The first 10 rows are patterns. Each new row is the sum of 2 different patterns, raised or lowered, with some noise. Before adding, each is slid sideways (what falls off one end comes back at the other) and multiplied by a number that may be negative. Names go in the order of the patterns.
Known rows, each followed by the names of its patterns:
[  7   4  -9  -4  -2  -6   7  -8  -2   1  -3   2   4  12   2 -10   5   4
  11  -3  10   8  13   1 -18  -3   5  -2  -6] : Loz
[ 17  10   1 -20   2  16   8   7   5  11  -4  -5   2   2   4 -10  -1  -8
   1   5 -10  -6  11   1  -1  -5  -3  -1  -4] : nar
[  2  -2   2  -9   7  27  -1  -7  10 -11 -10  -1   0   4  -4  -6   2  -5
   2  12   4  -4   0 -16   6  -1  -1  -6   2] : nasas
[  7  10  -9   4   6  -9 -11   9  14 -12  -1  -9   2 -19  -7   3  -2  -4
   7  -6   3  -2  -7  11 -10   3   4  14  -8] : megi
[  2  10  -3  -2   9  -6  -1   2  -6   7  -4 -10  -3 -13  -3  -4   3   3
  -4  11   5  -4  -2   3   7  -1 -11 -15  15] : gona
[  2  -5   6 -12  10   3   2   2  -6   1 -15  -1   8   4   4   2  10   2
  -5   9   2  -6  -1  -3   4   0  -4  -1  14] : zufaf
[  9  -1  -4 -14  -8  10   1  -7  -4   8   0   4   4   6  11   1 -13  10
  11  -2   6   5  11  -7  -3  19   1  -8  -3] : daga
[  2  -1  -6 -11   3   9  -4   0   7   3   9   2  -5   3  -2  -7   1   4
  -2   0  -1  -1 -11   0  -1  -9   9  -8   2] : Mon
[  9 -10  11   3   0  10  -2   7  -6  -7   1   4  15   5  -8  11  -7  -3
   6  12   6   0  10   1  -6   2   0  15 -11] : ros
[  3   2   6  -5   3 -12   2  24  10   4   4  -3 -11  -6   5   2   0  17
  -5  -2   8   2  -4  -7   9  -7  -2   4  -1] : dip

New rows, each followed by the names of its patterns:
[  0  -7   1   0   0  -1 -14   8  25  -7 -10   6 -11 -13  -6  -3   7  -5
 -12   2 -13   4  10   2  -6  -5 -18  -4  -5] : nasas zufaf
[ 3 20  6 13  2  6 27  7 -2  7 13  9 12 -1 -1 17  0  6  5 15  4 13 13 13
 19  4  2 33 17] : nasas daga
[27  3 16 29 16 11 20 16 31 20  5 14 13 18 10 20 17 13 21 14 14 24 13 16
 18  5  3 21 24] : gona daga
[ 9 15  5  7 20 18 13 20  7  7  9 17 11 10 19  8 15 12  0 10 12 11 13 15
 13 11 11 14 16] : nasas dip
[-22 -18  -8 -20 -32 -24 -20 -22 -24 -11 -15 -22 -19 -21 -10 -16  -7 -18
 -21  -7 -18 -21 -19 -18 -14 -13 -12 -16 -34] : nar Mon
[-2 25 -6 -5 12  7  2  1 11  5 -6  0  3 12 -7 15 -6  9  4 -6 14 -2  7 -8
 -4  3  4 15  2] : nasas ros
[ -8   3 -13   5 -11 -12   6  -7   6  14   9 -23 -12  21   5  12   1  24
   3  -7   3   4  -4  -3  -5  -5   6  -7   1] : nar megi
[-4  7  4  4 -7  6 10  6  6  7  7  9  4  3 11 -2  2  8 20 -1  8  7  2  4
  5 -6 -1 21 16] : Loz megi
[ 11   3  11   5 -16   9   7  -3  11  13  11   3  -3   9   8  -1   6  -1
  -4   4   5   4  17   0   3   5   8   4   4] : nasas Mon
[-10 -11   3 -13  -7  -3   1   1  -6  -1 -11  -9  -3 -14 -16  -1 -14 -10
   1  -1   6  10 -25 -18 -22  -1  -5 -16  10] : gona dip
[  0  -6  -5  -9 -12 -10  -6  -6  -4 -20   7  -1   6 -16  -2   2 -16  14
   8 -13 -33   4  20  -9   0  -9   7 -26 -16] : nar megi
[  1  -2   1  -8   4 -11  -7  -7   4   5 -10 -14   8  -4 -15  -4 -21   0
   1  -7  -2  -3  -5 -19  -4   0  -1  -1   6] : zufaf Mon
[16 12  6 18  6 -1 11  6 14 -3 10 -1 14  5  5 20  4  8  3 -6 11  9 18 10
 -4 14 -8  2 14] : zufaf ros
[  2   2   1   0   0   3   4  -6  -3  -5   4   1  -3   2 -13   6  -1 -11
   0  -9 -10  -7 -11   8   3   2  -6  -3   2] : zufaf Mon
[-5 -3 16  1  2  7  7  7  1  2 11  5  8  6  8  9  4 -2  2  3  7  1  3  5
  2  1 -2  0  6] : daga Mon
[ 13   0  -2  -3  -8 -20  -9  -3 -10   2  -1  -6  -4  -1  -9 -15  -6   7
 -12  -5   3  -3   3  -3  -5  -5  -4 -17  -3] : Mon dip
[ -3  -9  -8   3   1 -16  -6   0  -3   9  -7  -5  -7   1   6  -8  11  -2
  -7  -4  -6  -2 -19  -9   2   0  -6  -4  -5] : nar zufaf
[ -1  -1   3   5 -11   0   2  -5  -4  -8   8   0  16 -21   3  -9   1   6
 -11   7  -5  -8   3  -5  11   9  -5  15  -4] : gona ros
[  3  12   2   3  11   9   6   9  -4   8   7  11   3  -2   2 -10   1  10
   4   3 -15   8  -1  -1 -12   5  25  16   4] : Loz daga
[ 2 13  8 11  5  6 14 -3  9  9 23 -4 15  9  5 11 10  5 -2 16 13 -6  6  1
 14 -4 -2 13  1] : megi ros
[-19   4  -6 -18  -7  14   0  -6  -3  -7 -10  -8  11  15 -12 -18 -12  18
   4   1   7   3  -4 -15  -9  -3   1  -4  -2] : nar ros
[ 13   3  -8   2 -21   6   2  -1   0   2   2  -5  -3  -8  -2  20   0  -7
   5 -17 -12   4   7  -8  -7 -14   1  -6  -6] : nasas gona
[  6   1   3  13   1  13   1   2  14   2   3   2   2  -1  10   1   0  -1
  -5   1  22  10 -11  -9   7   1   2   6  18] : nar megi
[ -7  -5  -9  -4   0 -11 -25 -11   5 -16   1  -5  -1 -10 -14   3  -3 -10
   3  -2 -21 -17   4  -6  12 -12   5  -1  -2] : nasas megi
[  4 -12 -14  -3   1  -8   3   4 -12  -8 -18  -1  12   6   4  -1  -7 -23
  -2  -5   5 -10  10  -8 -12   5  -6  -3  -5] : ros dip
[  1   3  -1   7   7   0   3  -1   3   4   4  12   2   4  -1  -1  -4  -6
  -3  -2   8  -6  -2   3   8   7 -15   1   0] : gona Mon
[ -7  -2 -11  -1   3  -6  -8  -6   9  -2   4  -4  -8   0   3 -12  -8   3
  -3   1  -1   1 -21 -17  -2  19  -6 -16  -5] : nar Mon
[-2 13 -1  1  7  2 15  5 16 11  0  6  0 13 11  1 -3 19 15 16  2 10 15 -2
  5  6  5 12  1] : gona zufaf
[-16 -26  -5  -9 -12 -21 -34 -16  -6 -35 -10 -14 -19 -27 -23 -15 -38 -24
 -12  -6 -19 -42 -12 -30 -11 -35 -17 -14 -28] : nar ros
[ -8   1  -2 -11  -9   3   2  -9  -4  -8   0  -6  -5  -4   2  -4  -6  -7
  -7  -5  -7   2  -1 -12 -11  -4  -2   2  -3] : nar daga
[  6  -4   9  -2  -1   6  -9   3  -3  -1 -11   5  -7  -8  -1  -4  -5   0
  12 -11  -9   9  -1   2  -8  13   9  -4   1] : megi Mon
[ -4  25  12   1   9   0   3   8  -2   6   6 -11   0  -3   7 -15   5 -14
  -5   1  -9 -14   9  27  -3 -15  15   8   3] : Loz megi
[ -7   3  -5  -4  -3   8  15   5  -4   8   4   2  12  11   5   9  13  -2
  -1   5   7  15  -3  11 -13   5   5  15   9] : nar ros
[ -8 -12 -11 -14 -10 -21 -16 -13  -2 -19 -17  -5 -17 -20 -19  -6 -12 -28
 -16  -5  -6 -19 -10  -5  -1  -6 -18 -12  -5] : daga Mon
[-18  -2  -3   7  -7 -20 -15  -5  -7  -3  14  -3  -5  -2   5 -22   6   5
 -15  -2   4  -1 -16   9   7 -13  -2 -11  -3] : megi dip
[-6 15  9 18 -2  1 19  3  6 11 -4 16  4 -3  5 -7  1 -7  7 15 -1 11  2  4
 -3  3  3  4  9] : Loz gona
[ -6  13  -4  11  -4   1  12 -12   9  -1  -7  -8   5 -11 -10   1  -5  -7
  10  12  -9  -5  14  -1   7   0  21   6  -9] : megi gona
[  1   2  11  10   9   1  -6   6   8 -16  -4   3   6   1  -4   3  -8   1
 -10  16  -7 -11  -6 -12   0  -9   2   9  -6] : nar gona
[  5  -7  -1 -14  -4  -5 -11  -1  -8   4  -8 -17 -10  -3 -12 -18  -6  -5
 -15 -13   3  -3 -12  -9  -2  -1  -8 -16  -6] : zufaf daga
[11  8  9  9  0 14 28  7  5 15  2 -3  8  9  7 11  1 11  7  9 13  6  7 14
 -3 13 12 10 10] : nasas Mon
[ 5  5  1 10 11 -1  6  0 -2  4  7 -2 -4  2 11  5  5  3 -9 -2  3 10  0 -5
 -7  6 -7 -7  5] : nar zufaf
[ -5  -3  -4  -2   7  -7  -3  -6 -21  -8   0  -1  15 -10   5   1   1  -6
  -2   3  -4   0 -18 -20   0  11 -14   7  13] : nasas gona
[  6   1  -6   0  16   1   4   0   7   7  -4  20  15   6 -19   5  18  10
   8   4  14   5  -5   2   7   6  -9  -3  -2] : nar daga
[  9  -2  11 -12  -2  -2  -5  -4  -2  -6   0  -5 -15 -10 -15  -5  -1   0
  -5  -3   1  -2  -6  -1   1   2  -1 -14 -20] : gona ros
[  4  -5   1  -1   6 -20 -14  11   4 -14 -17  -2 -10 -12 -24 -11   5  -6
 -13 -12   5  -6   1  -4  -3   9  -2 -22   3] : nar daga
[ -4 -10  -2 -11  -9   6   1 -14  -1  -4  -7 -10  -2   0   1  -6   8  -4
  -4   2  -1  -2   0  -4  -5  -3  -8  -4  -8] : megi gona
[-28 -12  -4 -17  -5 -11 -11 -15 -19 -16 -25 -22 -16 -14 -18 -24 -16  -8
  -4 -36 -19 -27 -19 -11 -29 -10 -14 -20 -14] : gona Mon
[  2   4  -4  -8  -3   4  -4  -5  -1  -2  -7 -16 -13  -3   2 -13  -8  -2
 -12  -9 -12  -3   0 -19  -6   0  -4  -9  -3] : Loz daga
[ -7   2 -13   3  -6  -5  -9   0 -18  -7   6 -10  -6   2   7 -15 -18  12
  -5  -4  -9  11  -2 -10 -12  -8  -6  -2 -12] : megi daga
[  8  11   7  -9   0  -5  -2 -11   2  -1   0   6  10   2   2   2   2  12
 -15   4  11   9   8   1   9  -5   5  12  -4] : megi zufaf
[  2   3   4  -4  10  11   1   8  13   0  12  10  -3  16  -3  -2   5   8
   8   5  13   5 -10   3   2  -5   8  -3  10] : zufaf Mon
[16 10  0 -2  2 20  0 12 12  9  6 13 14  1  5  8 -4  5 12 15 12  2 18 -2
  6  1 16 29 14] : ros dip
[-13 -13 -17 -14 -14  -3 -21 -16   1 -12 -14 -15  -1  -9 -23  -5  -1  -4
 -12 -11  -2   3  -3 -13 -10  -5 -11 -14  -3] : Loz daga
[ 6 -5 -3 -6  2 -9 -3 -2 -4  9  6  0  4  2 -3  1  6 -4  2  7 -5 12 -3 -1
  2  0  3 -5  9] : Loz zufaf
[-10  -9   5  -9 -12  -9 -18  12  -2  -5  -6 -16 -14 -24  -7  -2  -6   3
 -10  -2  -3 -12  -4 -11 -10 -13 -12  -3  -9] : zufaf dip
[ 11   7 -16  -2   1  -6  -5  -3  -1  -7  -4  -6 -12   4  -2   6 -11  -6
  -8   4  10  -6  -6   4   0  12  -9  10  11] : Loz gona
[  2  14  -8   9 -10  -6  -5  10  -9 -10  16  -2   0  13  16   1 -10   5
   9  17  -1  23  12   6   0   4   7   8  -6] : megi daga
[ -6  -6  -9  -3   2  -9  -5  -4   4  -6   2   2   5   2 -13 -12   3   0
  -9   3   0  -3 -10  -8   2  -1 -12  -7   1] : Loz daga
[15 15  9 11 21 15 21 12 19 15 -5 15 20  5 25 18 10 13  5 15 16 15 19 12
 13 14 15 13 26] : nasas gona
[ 14  15   0  10   6   4   7  10   6   6   9   2 -15   7   9  -6  19   4
   9   9   4   3   0   8  17   2   2  12  12] : nasas Mon
[-14   8   4   0  -4  -6  10 -12   3  -9   0  10   2  -3   8   5  -3  -3
   6   1  -3   0  -2  -2  -7  -3  17 -10   9] : zufaf ros
[ 15  -3 -16   5  -9 -16   7  -8   3  -1  -5  -6 -14   3  15  -2  -3   7
  -7  11   0  -5  -2  -1  -6  -1   4  -8   3] : nasas Mon
[-10   2  -2  -8 -10  -2  -6 -13   6 -18   0 -13  -7   3  -7  13   1   0
  -6 -17  -1  -9   5  -2  -3   3  15  -2 -17] : Loz zufaf
[ 3  1 16  1 -3 18 23 -2 -3 23 10 21  8 22 16  5  7 13  4 12  6 10 14 -7
 17  5  0  1 11] : megi Mon
[13 12 10 13 17  7  6 13 13  6 -6 -3 26  8 14  0  9 10 -1  0 10 13 15  2
  3 10 -5  4 10] : Loz gona
[ -4   7   1  -9   4  -1  -6   3  -1   1   4   0   5  -7   1  -3  -9   7
 -12  -1   3   0  -7 -12   1  11   4  -9   3] : gona Mon
[  3  14  -6   2  11   5  16  -3   4  -6   0   8 -13  -6  12   4  -1  -8
   1  11  12   0   6  -6  -8   4   4  12   7] : nar gona
[  2  -1   5  12  -1   2   3 -10  -8   4  -2  18  -6  -1  -1  14  -1  -5
   5  -9  15  -6 -27   2   3 -10   2   9   6] : nasas zufaf
[-33 -19  -4 -12 -12 -13  -3 -20 -21 -10 -20 -10 -26 -20 -23 -13  -8 -26
 -27  -7 -17 -21 -24 -24 -19 -18  -6 -10 -14] : nar Mon
[ -4   4   2  11 -11   0  -2   5 -10  -5  -5  -4   8 -14 -33   3   4 -13
   6   6  -2  -4   1   5   3 -14   3   2 -11] : nar nasas
[  8  -5   4   8  -9  -4  -8  -8   1  -5   3  -3 -13  10  20 -10  -8  -8
   7  13  -2   0   1   4  10 -11   5   6   1] : gona daga
[  2 -14 -15 -11 -23 -27 -18 -14 -18 -17  -3 -22 -18  -3 -15 -20 -17 -16
 -19 -21 -15 -18 -10  -9 -15 -28 -12 -28 -21] : Mon dip
[  2   2   8  -9  11   4  -4   2   8   2  -7  11 -10  20   2 -21  -6  -7
  -1  -6  13  13   0   3   3  -7   8   0   1] : zufaf dip
[ -7   2 -10 -10  -2  -6  -3  -9  -8  -5 -13  -8  -7   2   0 -15   4   4
 -11   2  -7   1  -5 -15 -14   9   8   6 -11] : gona zufaf
[  5   1  -4  -2   8  -3  -1 -11   9   8  11  -5   3   7  -6   3   4   9
   9   7  -2   0   2   7  -1   7   3  -6  -4] : Loz ros
